There are 4 nested groupings, the coarsest first. Each group lies inside one group of the grouping before and may be the whole of it. The rows also spread widely along 16 directions, which tell nothing about the answers.
In the rows, zero is written as 128.
Known rows, each followed by its group in each grouping:
[106 109  94 150 142  96 116 134  97 118  32 128 119  92  83 123  68 116
 123  79  83 133 154 130 124]
talo Pizen mus Q_901
[164 123 110 104 152 154 140 110 137 174 148 106 128  98 153 127 196 131
 128 127 147 131 135  86 136]
talo sunek Nis Q_715
[ 83 137 100 167 124 156  99 149 127 121 107 127 105  77 136 137 112 128
 122 110 125 173 129 131 144]
talo sunek fesem Q_502
[141 167 141 117 122 105 143 132 108 119 184 144 139 170 129 151 131 143
 110 123 120 141 129 101 122]
fuva nozem Zura Q_721
[137 141 127 118 114 108 129 159 136  63 164 153 141 132 136 129 103 143
  86 126 140 166 138 116 118]
fuva nozem Zura Q_64
[118 130 116 126 100 117 165 143 123 122 149 119 149  92 146 147 147 134
 120 151  81 127 128 121 118]
talo Pizen mus Q_590
[102 167 124 157 158 108 165 134  99 115 126 123 163 116  86 103 156 134
 159 102 119  88 107 119 147]
talo Pizen zito Q_94
[124 147 149  90 157 149  36 112  93 135 124 122 182 118 132 164 159 148
  82 180 132 118 145 176  83]
talo sazot Tefi Q_164
[115 101  94 158 178  87 113 134  99 112  96 141  99 137 170  75  91 113
  86 107 101 150 112 108 111]
talo sazot Motu Q_790
[120  87  93 134 108 128 140  92 107 111 127 142 124  80 123 135  89 148
 106 135  94 117 125 140 147]
fuva nozem vaket Q_25
[107 180 165 132 132 152 147 169 168 159 158 123 164 107 119 143 155 140
 166 120 144 151 164 106 131]
talo sazot Toko Q_188
[144 161 101 196 131 105  94 182  58 162  81 108 127 132 186 136  65  88
 124 150 117 108 141 114 111]
talo Pizen Pusaz Q_593
[ 95 113 128 105 117 108  98 110 123  66 109 169 110 145 105 141 142 134
 120 125 116 125  65 130 142]
talo sazot Toko Q_630
[142 134 161  95 110  91 121 117 118 164 137 134 113 152 110 176 134 151
 117 148  76 112 142 117 124]
fuva vas Nud Q_583
[ 85 116  97 125 146 136 121 110  71 136 115 154 124 155 155 133  96 128
 140 122 115 133  63 112 112]
talo sazot Tefi Q_808
[133  88 117  50  91 139 135  91 114 163 154 164 119 123 125 186  95 157
 136 133 118 146 114 103 130]
talo sunek fesem Q_992
[ 81 123  93 137 115 124 153 131 123  42 139 170 149  53 115 130 164 202
 119 129 115 129  82  89 159]
talo sunek setu Q_3
[118 184 133 148 113 125 113 120  58 150 180 135 134 151 101 182 101 131
 115 119 122 112 142 183 145]
talo Pizen Pusaz Q_985
[113 114  72 120 123 176 138 100 125 140  36  85 145  81 102 152 151  97
 161  76 101 155 131 107 118]
talo Badum gaz Q_713
[132 119 114 142 172 134  96 111  97 158 117 119 121 123 153 110 147 119
 122 142 148  95 113 139 133]
talo sazot Toko Q_188
[106  95 156 107 123 105 165 165 172 164 135 138  73 142 131 116  97  96
 170 120 129 148 120 126 136]
talo sazot Motu Q_790
[101 137  98 152 144 140 148 152  83 118 124 127 155 122 141 124 105 131
 146 115 160 116 122 143 118]
talo sazot Tefi Q_164
[142 175 136 118 112 164  47 147 128 110 107 146 141 145 131 154  98  92
 138 118 178 165 105  90 132]
talo Pizen zito Q_94
[143 144 101 138 139 124 135 158 102 141 125  92 128 125 148 119 134  80
 127 118 136 134 121 131 115]
talo Pizen zito Q_94
[ 63 144 106 156 150 112 140 138  98 117 110 131 114 134 134 118 139 133
 136 107  86 146  81 111 122]
talo sunek fesem Q_502
[118 162 149 128 126 131  78 133 138 111 120 115 131 131 112 139 138  87
 104 128 105 156 128 158 120]
talo Pizen Pusaz Q_985
[ 99 147 128 142 162  95 140 175 135 107 130 133 114 157 205 100 186 141
 120 139 105 152  74  54 102]
talo Pizen zito Q_94
[154 108 129 115  95 160  86  89 129 160  98 127 120 121 163 170 127 113
 132 158 116 111 135 110 135]
talo Pizen mus Q_901
[150 152 109 110 126 119 134 136  95 119 126 129 148  95 109 155 182 150
 134 126 142  99 109  85 148]
talo Pizen Pusaz Q_985
[126 160 102 152 135 122  96 171  74 131 119 111 129 155 159 148  81 107
  99 104 139 167 161 147  89]
talo sunek fesem Q_992
[ 89 132 117 144 110 126 128 130 114  89 167 131 133  88 126 138 126 139
  86 158  84 143 111 173 131]
fuva nozem Zura Q_64
[123 150 118 137 149 149  97 114 124 109  63 107 168 159 126 121 112  91
 133  92 127 154 152 126  91]
talo Badum gaz Q_713
[150 138 126 107 146  99 146 139 103 110 129 142 138 154 102 116 115 119
 140  98 164 109 120 114 134]
talo Pizen Pusaz Q_985
[129 150 110 116 140 144 122 128 108 154 149 101 120 101 126 138 192 106
 125 127 124 134  93 121 136]
talo Pizen mus Q_901
[133  82 112 108 139 145 114  80 135 126  93 140  99 158 148 125 109 110
 120  98 139 143 128 130 126]
talo Pizen Pusaz Q_985
[ 81 162 114 142 112 179  64  96  98 110  87 135 155 110  78 168  90 107
 138 105 110 159 110 160 130]
talo sunek setu Q_3
[102 128 159 114 146 124 102 129 115 182 181 147 104  94 104 147 143 162
 132 166 137  95 114 164 164]
talo sazot Tefi Q_808
[146 168 145 160 123 144 121 124 170  67 137 115 139 137 117 104 195  96
 136 107 164 112 121 123 169]
talo Pizen zito Q_94
[144 138 143 178 146 121 128 153 150  96 113 106 138 145 173  82 149  99
 126 140 152  97 154 135 127]
talo Pizen mus Q_901
[ 96 174 159 112 101 140 111  84 143 124 164 132 159 137 113 162 171 124
 121 148  48 152 102 118 125]
talo sunek fesem Q_502

New rows, each followed by its group in each grouping:
[103 109 121 170  77 150 147 120 153 143  97  94 129 106 187 140  93  86
 127 170  26 146 141 137 106]
fuva vas Nud Q_583
[142 137 159  88 122 110 136 114 147 152 175 150 129 142 111 142 129 138
 128 129 114 139 139 110 136]
talo sunek Nis Q_715
[114 132 128  97 112 134 129 155 117 154 135 137 137  85 106 163 108 140
 149 135 136 133 127 126 134]
talo Pizen zito Q_94
[104 131 138 151 132 136  76 123 130  98 129 152 117 154 175 129 101 132
  94 139 127 149 126 145 122]
talo Pizen zito Q_94
[148 115 127 133 127  93 140 161 111 139 170 126  74 151 155 145 131 142
 101 120 164 112 163 169 140]
talo Pizen zito Q_94
[138 151 103 129 128 138 121  95  78 146 143 122 129 156 154 171 170 146
 114 118 115 123 122 107 121]
talo sunek setu Q_3
[143 178 135 114 103 135 131 136 108 133 154 117 147 140 105 178 175 118
 143 113 139 123 133 121 137]
talo sazot Motu Q_790
[ 89  99  97 141 136 102 142 107  87 138 136 147 109  96 135 131 110 165
 108 137  72 116 103 136 140]
talo Badum gaz Q_713
[111 117 133 130 126 142 115 103 130 142 154 140 110 125 157 129 122 133
 122 158 109 131  95 122 139]
fuva nozem vaket Q_25
[133 104 124 147 162 117 124 109 144  92 118 145  87 138 148  93 174 163
 110 116 154 106 108  97 160]
fuva vas Nud Q_583
[164  99 132  84 143  34 147 145  99 108 118 158 135 148 133 123 102 162
  92 140  99  98 147  96 101]
talo Pizen Pusaz Q_985
[200 167 136  99 123  90  81 156 126 116 115 116 133 133  74 143 127  89
 107  98 153 137 160 106 136]
talo Badum gaz Q_713
[138 147 121 120 103 118  66 137  95 107 110 120 114 125 103 154 112  70
 103 136 114 132  99 161 130]
talo Pizen mus Q_901
[181 147  95 105 147 143 122 130  89 166 137  95 150 108 109 137 134 102
 127 100 171 128 151 122 127]
talo Badum gaz Q_713
[146  99 130  82 169 127  77 107 123 180  80 121 103 127 127 133 130 111
 115 124 128 137 135 121 112]
talo Pizen Pusaz Q_985
[132 135 121 177 133 117 219 149 143 116 142  86 147 105 130 113 179 158
 141 106 132  90 202 147 138]
fuva nozem vaket Q_25
[ 75 170 180 146 122 114 153 145 147 139 156 124 140 170 133 132 133 115
 156 157  70 132 108 135 113]
fuva nozem Zura Q_64
[141 157  95 155 127 122 106 147  79 139  81  88 145 103 117 161 132 104
 107 104 102 133 176 140 110]
talo sazot Motu Q_790
[105  78 141 117 110 137 114  76 163  87  72 169 164 136 153 113  69 138
 141 153  87 123 127 102 115]
talo sunek fesem Q_992
[122  99 109 123 113 143 135  75 135 142 157 147  60 120 127 150 152 147
 121 105 116 137  91 107 182]
fuva nozem vaket Q_25
[138 123 107  93 129 125 135 159 110 129 122 132 126 101 102 134 131 114
 155 115 168 124  92 103 140]
talo sazot Tefi Q_808
[123 147 120 155 167 148 117 116 129 112 130 121 145 143 174  89 165 125
 124 125 149 131 115 101 122]
talo sunek fesem Q_502
[138 152 135 123 131 107  80 152 105  95 115 134 177  99 119 151 123 152
  86 150 122 120 170 137 105]
talo sazot Tefi Q_164
[109 130 117 100 132 130 135 136 111  84 160 147 164  80  61 124 108 151
 121 109 165 132 133 171 142]
talo sunek fesem Q_992
[ 96 144 159 120 107 129  95 138 135 106 101 135 122 179 102 146 104  76
 159 125 123 132  95 160 122]
talo sazot Tefi Q_808
[ 92 149 127 133 113 145 107 109 103  78 156 147 168 121 123 151 116 149
  92 136 109 136 133 178 119]
talo Pizen mus Q_901
[133 144 131 135 143 130  97 152 111 123 164 113 119 128 170 142 197 152
  99 159 163 113 130 146 127]
talo sunek fesem Q_992
[107 137 128 143 159 137 104 111 137 103 107 101 126 134 133 102 177  88
 105 119 104 141 109 160 118]
talo Pizen Pusaz Q_985
[167 153  95 152 171 128 118 122  91 132  99  99 157  98 139 113 199 138
 124 121 145  92 134  77 132]
talo sunek setu Q_3
[128 151 145 126 151 100 110  87 107  99 143 168 167 150 151 133 160 190
  89 147  86 107 125  79 124]
talo Pizen Pusaz Q_985
[142 137  98 115 127 146 122 118 137 109 165 122 126  68 111 128 165 123
  90 101 131 167 122 119 156]
talo Pizen zito Q_94
[150 114  94 128 135 138 111 108 103 122 122 123 137  93 133 131 140 128
  99 124 129 121 135 125 136]
talo sazot Tefi Q_808
[131 162 137 141 133 140 122 138 138 143 107 128 161 128 166 124 139 119
 157 139 113 132 115  49 122]
talo Pizen zito Q_94
[118 124 132 142 130 116 109 174 163  89 127 140 107  79 147 117 166 158
 113 144 148 137 127 100 153]
talo sunek fesem Q_992
[172 115 144  77 114 124 147 135 149 132 149 132 154 112 106 129 105 113
 136 135 162 121 159 133 129]
talo Pizen Pusaz Q_593
[102 143  94 154 129 131 134 116  81  95 123 138 142 135 123 140 106 138
 115  88 121 134 126 142 129]
talo Pizen zito Q_94
[195 131 141  45 109 113 108 113 137 140 124 117 176 103  84 157 141 106
 122 148 114 126 149  99 109]
talo sunek setu Q_3
[166 132 109 122 123 130  80 130  81 130 145 100 104 158 160 142 125  62
  89 148 156 120 111 186 116]
talo Pizen Pusaz Q_985
[134 122 141  91 125 125 110 162 140 116 104 139 138 131 120 134 104 112
 143 123 166 144 138 123 111]
talo sazot Motu Q_790
[ 89 120 118  87 163 121 189 108 108 138 153 126 144 161 138 144 186 190
 129  97 115 139 142 130  87]
talo sunek fesem Q_502
[140 123 148 130 109 105 102 164 161 117 127 136  85  92 122 143 165 144
 130 152 149 105 128 117 173]
talo Badum gaz Q_713
[ 81 140 109 161 127 130 138 164 113 109 118 147 145  89 138 122  78 142
 138 119 119 149 120 116 131]
talo Pizen zito Q_94
[120 119  80  95 151 153 128  98  67  87 107 131 153 164 121 147 154 147
 133  87 187 119 103 145 100]
talo sunek setu Q_3
[159 170 112 125  94 148 101 156 119  91 145 133 126 133 108 188 148 133
 111  78 194 157 169 131 148]
talo sazot Toko Q_630
[130 161 149 131 142  94 110 154 108  87 165 165 157 154 146 109 119 150
 122 159 151 105  96  99 130]
talo Badum gaz Q_713
[169  82 136  96 123  92 107 114 139 160 122 158  83 144 179 127  87 116
 108 155 103 131 118  74 132]
talo Pizen Pusaz Q_985
[135 125 117 106 127 140 157  84 128 173 198 140 138  71  98 137 119 142
 106 107  89 158 152 121 156]
talo sazot Motu Q_790
[132  99 114 105 151 106 154 103 104  99 120 139 148 141 131 121 159 173
 126 127 144  81 127 127 122]
talo Badum gaz Q_713
[120 107 125  98 124 118 173 125 139 156 173 117  83 137 145 154 195 148
 127 124 114 135 121 133 130]
talo sunek setu Q_3
[ 81  92 150 144 169  90 141 146 114 176 115 154  81 152 161 121  83 172
 137 136 120 105 154 152 122]
talo Pizen Pusaz Q_985
[101 108 114 153 124 108 172 114 139  96  97 124 139 143 177  91 119 101
 136 151  47 129  80  83 105]
fuva nozem Zura Q_64
[124 154 165 103  89 137 120 153 139 169 158 119 134 136 118 167 114  93
 165 157 122 134 125 141 127]
talo sunek fesem Q_992
[ 98 108 147 128 119 139 128  74 166 149 111 142  87 146 132 137 162 128
 163 127  85 120  88  98 163]
talo Badum gaz Q_713
[135 123  83 135 157 151 116  83 103 154 128 116 114 100 146 131 171 137
  96 101 111 149 128 105 138]
talo sunek Nis Q_715
[108 126 107 114 115 137 131  69  82  86 113 149 153 188 126 180 137 163
 109  86 113 126 149 151 105]
talo sazot Motu Q_790
[161 149 145 109 149 117 156 144 150 171 131 101 171  57  69 106 161 121
 169 131 133  94 152  93 154]
talo Badum gaz Q_713
[107 135 119 119 126 122 180 129 120 110 180 113 149 142 131 110 112  86
 110 116  94 160 118 176 102]
talo Pizen Pusaz Q_985
[ 75 119 123 161 152 150 125 143 142 135 157 141  93 105 183 119 147 157
 113 134 130 156 114 131 140]
talo sazot Tefi Q_164
[134 137 180  90 112 126 163 136 173 128 169 124 163 139 112 132 156 123
 160 151 140 103 147 147 128]
talo Pizen zito Q_94
[ 54 147 172 125 142 114 156 128 136 120 205 142 136 133 138 144 208 193
 111 161  85 121 121 173 122]
talo sazot Motu Q_790
[137 149 114 184 117 131 146 109 105 111 143 116 157 150 173 128 121 132
 113 128 112 107 172 136 125]
talo sunek fesem Q_502
[157 129 149 142 158 105 144 147 151 136 119 107 109 159 168 122 198 146
 122 120 155  98 181 116 128]
talo Pizen Pusaz Q_985
[162 134 127 135  92 105 137 164 135 148  92 100 125 128 151 141 114  72
 158 150  99 118 131  88 117]
talo sunek setu Q_3
[117 126 131 167 112 125 126 148 126 111  89 121 120 150 124 128  79  99
 157 109 147 112 158 161 136]
talo sunek fesem Q_992
[117 113 140 102 159 123 143 126 148 145 131 147 124 129 147 118 143 172
 139 129 129 138 122  72 120]
fuva nozem vaket Q_25
[ 80 114  91 155 159  79 165 147  73 107 111 131 121 114 130  95 129 128
 128 127  85 100  65 129 123]
talo sazot Tefi Q_164
[130 113 157 120 130 111 149 103 173  89 112 131 149 149 119 102 142 118
 127 125 107 113 151 140 124]
talo Pizen Pusaz Q_593
[ 95 121 136 101 147 110  92 111 155 136 127 162  92  70  60 105 119 107
 121 112  72 172  58  89 171]
talo sazot Tefi Q_808
[108 134 120 125 146 180 101  90 164 121 157 120 101 141 152 123 185 100
  98  93 125 198 104 131 132]
talo sazot Tefi Q_808
[154 108 112 132 171 110 136 139 106 138 168 171 118 123 171 100 114 181
 114 126 194 107 135  84 151]
talo sazot Toko Q_630
[103 126 105 149 157  93 158 106  93 144 131 146 104  99  77 121 130 168
 132  83  99 108 120 113 173]
talo Badum gaz Q_713
[ 96 155 164 110 163 145  65  81 115 170  92 119 148 168 133 175 174 153
 108 136  80 136 158 149  85]
talo Pizen Pusaz Q_593
[160 158  89 125 146 147  94 117 111  72 113 111 168 120 122 116 156 107
  89  88 158 160 139 109 114]
talo sunek fesem Q_502
[ 94 143 133 132 129 148 122 141 169 112  71 115 157 100 147 126 152 111
 139 128  77 172 125  83 102]
talo Pizen Pusaz Q_985
[117 110 137 155 133 102 125 151 120 123 167 150 112 102 140 106  81 134
 108 157 137 103 135 171 152]
talo sazot Tefi Q_164
[139  88 111 138 106 112 124 142 124 121 171 137 101  92 192 130 113 132
  80 180 118 119 131 156 137]
talo sazot Toko Q_188
[131 136 155 109 143 152 133 102 149 125 168 157 191 123 157 108 116 156
 127 152 133 130 145  96 116]
talo Pizen mus Q_901
[157 100 123  71 143  69 145 143 133 154 148 114  58 151 130 126 164 106
 103 117 103 152  94  99 118]
fuva nozem vaket Q_25
[112 150 103 160 147 138 144 143  76 159 135  94 159  95 127 141 127 142
 127 123 130 109 173 175 118]
talo Badum gaz Q_713
[120 144 151 152 105 179 115 107 157 153 127 109 103 190 179 161 159  96
 158 126 143 135 143 144 131]
talo sunek Nis Q_715
[135 151 121 144 144  97  82 127  88 142 100 143 133 121 104 128  66 123
 111 113 102 133 145 105 132]
talo sunek fesem Q_502
[149 141 144  74 140 178  82 108 151 182 128  96 120 105  79 146 172  73
 151 112 166 145 119 147 145]
talo Pizen zito Q_94
[168 123  58  91 123 107 130 159  54 106 113 108 140  93  79 134  83  83
 111  88 169 139 124 150 114]
talo sunek fesem Q_502
[160 133 128 100 110 151  92 157 155 127 110 129 100 112 120 164 139 122
 129 110 181 165 146  88 142]
fuva nozem Zura Q_721
[102 132 152 142 111 135 113 144 165  87 104 147 120 133 135 137 131 138
 136 122 134 136 142 127 137]
talo Pizen mus Q_901
[126 127 154 128 154 101 120 147 130 116 140 119 125 159 144 114 159 125
 112 147 140 103 141 168 112]
talo sazot Tefi Q_808
[113 124 126 148 125 157 151 129 145 133 174 125 127 113 156 128 135 133
 123 125 148 137 155 165 141]
talo sazot Toko Q_188
[123 119 117 179 130 126 108 144 110  86  62 138 148  92 109 108  62 142
 139 130 154  82 158 143 149]
fuva vas Nud Q_583
[131 107  94  92 141 135  87  71  74 105 129 153 155 116 107 134  79 131
  81 118 122 136 115 159 117]
talo Pizen zito Q_94
[141 159  95 119 156 149 104 114  86 172 117 105 170  90 116 114 113  81
 137 125 108 147  92  87 118]
talo Badum gaz Q_713
[119 151 119 138 120 161 156 140 145 136 161 118 168  88 182 136 160 148
 128 144 112 153 138  84 120]
talo Pizen zito Q_94
[113 142 138 140 158 106  87 110 104 109  75 133 161 141 134 128 128 141
 100 137  81 115 147 127  98]
talo Pizen Pusaz Q_985
[157 111  99  79 120 144 103  98 110 155  95 108 128 100  98 181 162 123
 114 105 123 136 153 133 122]
talo sazot Toko Q_630
[145 169 166 148 131 114 128 144 111 154 164 114 153 164 128 138 124 125
 141 143 148  87 178 160 130]
talo sunek fesem Q_992
[ 94 154 189 100 108 118 111 151 161  99 136 140 180 124  99 129 122 117
 155 178 105 121 114 146 113]
talo sunek fesem Q_992
[146  99 104 139 139 115 177  83 119  88 123 146 148 154 180 111 158 173
 113 114 120  93 146  87 125]
talo Pizen mus Q_901
[118 152 167  94 102 144 113 130 152 117 119 105 150 153  75 149 127  72
 159 132 128 133 121 176 112]
fuva nozem vaket Q_25
[107 110 133 108 152 122 125 127 155  91 157 136 108 141 139 103 155 135
  97 117 142 159 116 154 121]
talo Badum gaz Q_713
[126 129 112 122 153 111 166 121 118 154 139 140 132 123 114 108 101 120
 138  88 104 148 121  84 132]
talo sazot Tefi Q_164
